There are 9 hidden switches. A switch that is on adds its own fixed numbers to the row, and there is some noise. The rows also spread widely along 10 directions, which tell nothing about the answers.
Known rows, each followed by its switches (1 for on, 0 for off):
[ 10  -4  20  -3  -7  21 -12   9  24   5  -3  -8   3  -6   3  -9   1 -13
  19  -5  18  -3   6  -6 -22  -6 -18 -10  -8   8 -10   8] => 0 1 0 0 1 0 1 0 0
[ -2  -2  -1 -31 -12  -3  -9  -2   9  16  10   7  -2   1  13   0  13  -4
 -11  10   9  17  12 -11  -1   9 -13 -30  -8   1  -6  17] => 0 1 0 1 1 1 0 0 0
[  6  -9  17  -3   0 -12   3  -3  13   8   1   1   3  -1   3 -10   3 -10
   4   3   6 -14  11  -9  -2  -2 -14  -7   0  -2  -5   3] => 1 1 0 1 0 0 0 1 1
[  8 -16  14  14  11   1   2   4  15  24 -10  -1   3  -8  -4 -12 -14  -6
  26 -18   3  -4 -10  -6   3  -1  -1  15   6   8 -10   3] => 1 1 0 0 1 0 0 0 1
[  2  -8   9 -15  -6  -4   2   4  23  -9  -8  -6   7   9 -17  -5  19  -5
  -4   8  14  -1  10  -3 -37  -9 -19 -14  -9  -6  -1   7] => 1 0 0 0 1 0 1 1 1
[  5 -23  -5   0   2  -2  17  -3   4  -2 -20  -3  -3   6 -21  14  18  -2
 -13  11   5   2   1  -2   7   7 -12 -19  -4   0  -6  21] => 0 0 0 1 0 0 1 0 0
[ -6 -16  -3  -2   8 -18   9   3   6  20  -8  13  10  -1  -7 -11   6  -3
   3  -9   5  18 -10  -3   7   9  -1 -15   1   0 -14   4] => 0 0 0 0 1 1 0 1 0
[ -7  -7   4 -11  -4 -24  11 -20  -1  14  10  24  11  16  -2 -24  -2   0
  -6   4  -9 -22  -7   8 -10  11  -2  -1  19 -32  -6  -7] => 1 0 0 1 0 0 1 0 1
[ 17 -15   4  -3  13 -24   7   5   7  10  -4  15   0   7  10   1   4  13
   9  10  -6  23  -5  -6  -6   3   3   5 -11  15   8   7] => 1 1 0 0 1 1 1 1 1
[ -4  -9  -1 -11   2  -5   4 -18  -1  21  -3  16   5  -3  12 -11   0  -1
   2   6   5  -4  -3  -2   3  15  -8 -17   4  -8 -15  11] => 1 1 0 0 1 0 0 1 0
[ -3 -22   8   3   8   0  15  -6  23   4 -21  15  17  -6   5 -14   5 -17
   1  -5   6  -9  -6  11 -29  -5  -6   6   5 -18 -14   3] => 0 0 1 0 0 1 1 0 1
[  1  -6   4  -3  -5  -9   1  -6  20   5  -3  13   6  -2  -6  -6  14  -8
  -6   3  -1 -10  -9  12 -23  10 -11   6   6 -17 -10  -4] => 0 1 0 1 1 1 0 1 0
[  6  -9   6   4  -5 -17  10 -10  12  20   2   7   8   1 -20 -30   0 -16
   7 -12   1 -22  -9   2  -9  -2  -9  -4  24 -24 -21  -4] => 1 1 0 0 1 1 1 0 0
[ -1  -3   9 -14  -2 -24   5  -9  16   2   8  19  16  -5  16 -18   9 -10
 -16   0  -8 -12  -1   8 -21   8  -8   5   1 -11   1 -20] => 0 0 0 1 0 1 1 1 0
[ 10  -4   8  -3  -5  18 -15  10   4   7  -3   8  -2  10   4   3  -8   6
  35  13  14  14  -1  -8 -18   3  -6  -3  -8   1  -1  28] => 0 1 0 0 0 0 1 1 1
[-11 -11  -9 -21  -1  16   3   5  31   2  -9 -12   2 -11  -9  20  34   3
 -12  -3  10  27  -4   5 -24  12  -9  -5 -21   9  -7  -1] => 1 0 1 1 1 1 1 1 0
[ -9  -9   0 -24   6 -20   0   9  10  27   5   5  22  -1  -3 -26  -5 -17
  -3 -17   5  10   2  -7 -14  -2  -9 -20   8  -4 -16   7] => 1 0 0 0 1 0 1 0 0
[ 17 -23  18  -2  14 -12   7   4   3  16 -19  -9   2 -14   6  -3 -14  -8
   4  -5   2   7   5  -7   7   0  -7   7  -6  26  -2  13] => 1 0 1 1 1 0 1 1 0
[  1  -7  -1 -18   3  -5  -1  22  24   0   5  -6  -8  15 -20  13  27  12
  -1   7   9  33   5  -2 -13  -5  -6 -16 -16   7   1  16] => 0 1 1 1 1 0 0 0 1
[ -1   0  15 -11  -1 -19   0  -2  15  10  11  16  14   2   6 -24  -2   0
   2  -4  -4  -6  -3   7 -19   8  -5   5   1  -7  -1 -20] => 1 0 0 1 1 0 1 1 0
[  0 -16   8 -16   0  21  -3   6  20   7 -17  -2   8  -8  12   7   1 -13
   5   4  13  14   8  -2 -28  -2 -11   0 -10   2  -6  17] => 1 0 1 1 0 1 1 0 1
[ 24  -6   6  -6   8 -34  13   8  -4  -3   4   7  -9  18 -13  -4   2   8
   3  22 -12  10   8  -1   6 -11   2  -2   3   3  10  12] => 1 1 1 1 0 0 1 0 0
[  2 -15   9  -2 -10  24   3 -13   7   5 -18   3  -1   2   1  -3   8  -1
   7   9  21  -5   4  -2   0  11 -14 -24  -7  -2 -13  16] => 0 0 0 0 1 0 1 0 0
[ -7   4  -6 -27 -13   2  -9  -6   3  10  19   1  -6   1   7   2  12   9
  -9   4   0   6   4  -6   8  15  -7 -16 -11   5   7  -2] => 0 0 0 1 0 0 1 0 0

New rows, each followed by its switches (1 for on, 0 for off):
[ 10  -1  23  11  -4   2 -10  12  31   7   0   9   5   3  -9 -12  -7  -5
  27  -6   4  -3 -12   8 -31   1  -5  24   4 -13  -3  -7] => 0 1 0 1 1 1 0 1 1
[-14  -8  -3   9  -4  22   7  -8  14  16 -11   8   4  -2 -22  -2   8  -5
  14  -7   6  -4 -18   9  -1  17  -3  -2  13 -24 -21  -7] => 1 0 0 1 0 1 0 0 0
[ -1 -11  21 -28  -3   5  -5  -5  22   2  -5   3  11  -4  24  -8   6 -10
  -7   9  17   1  19  -3 -35   0 -18 -12 -17   2  -3   5] => 1 0 1 1 1 0 1 1 1
[  2  -9   6 -21  -2 -11  -2   1  15   6   7   3   1   5  14   0  10  10
 -12   2   0  11   5  -4  -5   7  -5  -1 -18  14  12  -3] => 0 0 0 1 1 0 1 0 1
[  3 -11   7 -18   4 -15  -6   7  -1  21   0  11   8  -1  11 -12 -17   0
   7  -3   1  19  -2   0  -7   9   1   0  -1   7  -4  15] => 0 0 1 1 1 0 1 1 0
[  2 -16   7   6   4  10   4   0  21   8 -14   1   4  -9  -9  -3  -3  -2
   6 -11   0  -8 -16  17 -19   9  -3  24   5  -3  -8  -3] => 0 0 1 1 1 0 1 0 0
[ 18 -13  21   6  -6   7  14 -23   7  -1 -10   0  -9   0   3 -12   6   0
   7  14   8 -26   9  -1   8  -5 -11 -12   1  -1  -6   5] => 1 1 1 0 1 0 1 0 0
[  0  -5   6   3   4 -24  11 -12  -2   0  -2  34   6  12   7 -20  -4  14
  10  12 -12  -9 -12  15  -8   6  10  12   7 -21   3  -6] => 0 0 1 0 0 0 0 1 1
[ 16  -7  16   6 -15  -3  -4   4  13   6  -2  -1  -6  12 -23  -9  -4   3
  18   0   3  -4  -7   0 -12   6  -4  12   4  -9   2   3] => 0 0 0 1 1 1 1 1 1
[  5   1   2 -22  -7 -18  -1   1  13  -4   2  -6   5   0 -15 -12   6  -9
  -9   3  -1  -7   4   5 -37  -9 -13   3   6 -11   0   5] => 1 0 1 0 1 0 1 1 0
[  7  -8   2 -12   2  23 -15  14  17   1 -16   8   4  -1  10  21   1   4
  12  18  12  23  -4   7 -41  14 -12   5 -16   6   0  27] => 0 1 0 1 1 0 1 1 0
[ -8 -14 -10 -10  -2  -4   8 -20   8  17 -15   3   4 -13  -3   6   9  -7
 -21  -3  -2  -7 -12   7  -6  23 -10   3   7  -9 -11   2] => 1 0 0 1 1 1 0 1 0
[ -6 -18  -7 -17   3  -9   5  -8  13  19  -1   5  11 -15  13   1  15 -18
 -17  -6   3   2  -5  -3  -5  16 -12 -14  -1  -1 -15   9] => 0 1 0 1 0 1 1 1 0
[ -7 -10  -6  -6  -7   4  10 -10  18   7  -6   7   4   1  -9  -5  23   1
  -6  -4   6   2  -8   5  -5  12  -5 -15  -3 -10 -12  -4] => 0 0 0 0 1 1 1 0 0
[ -8 -22   4  -5   7  20  13  -8  18   8 -18  -6   5 -14   5   8  19  -7
  -4  -2  13   3   3   1   6   7 -11 -17 -13  10 -13   2] => 1 0 1 1 0 0 1 0 0
[  4  -5  23  -4 -21  22  -2 -11  23 -16  -7   2  -5  13   0   0  21   7
   3  21  18 -13  12   3 -26   6 -18 -14 -20  -8   4   0] => 0 0 0 1 1 0 1 1 1
[  4  -9  -6  -4 -13  -4   0   5  17  12  -2 -12  -6   9 -41   3  13   5
   3 -12   2   7 -17   0 -10  11  -2   8   6  -7  -4   8] => 0 0 0 1 1 1 1 1 1
[ 12 -12  12   0   2  23  -3  11  13   8 -12   0  -6  -4  10   3   4   7
  24  -1  13  31   0  -6   4   2   1  -5 -23  26   0   7] => 0 0 1 0 1 1 1 0 0
[  3 -11  11  -4   5  -3  -8  19  20  17  -3  11  12   0  -2 -13 -15  -3
  23 -14   2  20 -16  10 -31   6   4  25   2  -4  -6   3] => 0 0 1 1 1 1 1 1 1
[  5  -7  14 -16   4 -15   0  -1  20  10  12   7   9  -5  22 -14   5  -4
  -6   0  -2  -2   8  -3 -11   2 -10  -1  -8  10   2 -13] => 1 1 0 1 1 0 1 0 0
[-12  -3   1  -3 -10  24   0 -12  21   5 -10  -7   4  -7 -18  -2  19  -6
   4  -4  15 -12  -8   5 -21  10 -16  -9   0 -13 -16  -5] => 1 0 0 0 1 0 0 1 0
[  7   2  12  -1 -12  18  -4  -1  13  -8   3   3  -9  10  -2   5  17  10
  18  19  12   2   4   0  -3   9 -11 -18 -14   0  -1   5] => 0 1 0 1 0 0 1 1 0
[ -7 -26   3  -6  16  -7  16 -10   8  25 -10  22  16   2  12 -13   0  -4
   1   0   7   5  -6   5   2  18  -6 -19   3  -8 -22   8] => 1 1 0 1 1 0 1 0 0
[ 10 -16  21   4  -5   0  16 -22  14 -13 -16  12  -2   7  16  -6  20  11
  -5  21  11 -18  10   2  -4   5 -11 -14 -19   1   6  -5] => 0 0 0 0 1 0 1 1 1
[  5 -10   9  -1 -10  -5   9  -9  17  -3  -7  -6  -3  14 -31  -4  18   6
  -2   7   5 -16  -2   3 -17   5 -12  -3   1 -14  -4   0] => 1 0 0 1 1 0 1 1 1
[ 15 -10   6 -18  -2 -21  -1  10  11   0  -7  -8  -1  -6  -1   7  12  -9
 -21   6   1  12  14 -10  -6  -4 -16  -7 -12  18   8  11] => 0 0 0 1 1 1 0 1 0
[  4   9   7 -26 -16 -12  -9   1   5  -2  16   7  -7  25 -11  -4  10  12
  -4  20   1   5  14  -3 -17   0  -8 -13  -4 -13  11   4] => 1 0 0 1 1 0 0 0 1
[ -1 -15   7 -17  -2  -7  -3 -12  17  20   3  -1   8 -12  18  -4   2  -8
 -13  -7   3 -10  -3  -3 -14  13 -13   4  -4   5  -5   5] => 0 1 0 1 1 0 1 1 1
[ 25  -6  27   0  -8 -13   6   1  10  -2   5 -12 -10  11 -24 -19   5  -5
  12  10   9 -10  14  -8   2 -14 -14 -16   3   1  -6   6] => 1 1 1 1 1 0 1 1 0
[  8  -4   7 -21  -3 -29  -9  15  -6  24  16  12   7  12  -1 -23 -18  -1
   5  -5  -5  17   4  -8   2   3  -2 -10   4   5   1  11] => 0 0 0 1 1 0 1 0 0
[ -6   3  -1  -6  -5  -2   0   6  37  -6  10  -4   5   5 -31   0  28   5
  -1  -3  -1  -3 -14  16 -39   7 -10  10  -1 -15  -3 -19] => 1 1 0 1 1 0 1 1 0
[ 20  -3  21   5  10  -6   0  19  15  -7   0   1   1  -6  11  -9  -6   0
  21  -2  -3  11   7  -2  -7 -17   0  15 -15  24  13  -8] => 0 0 1 0 0 0 1 0 0
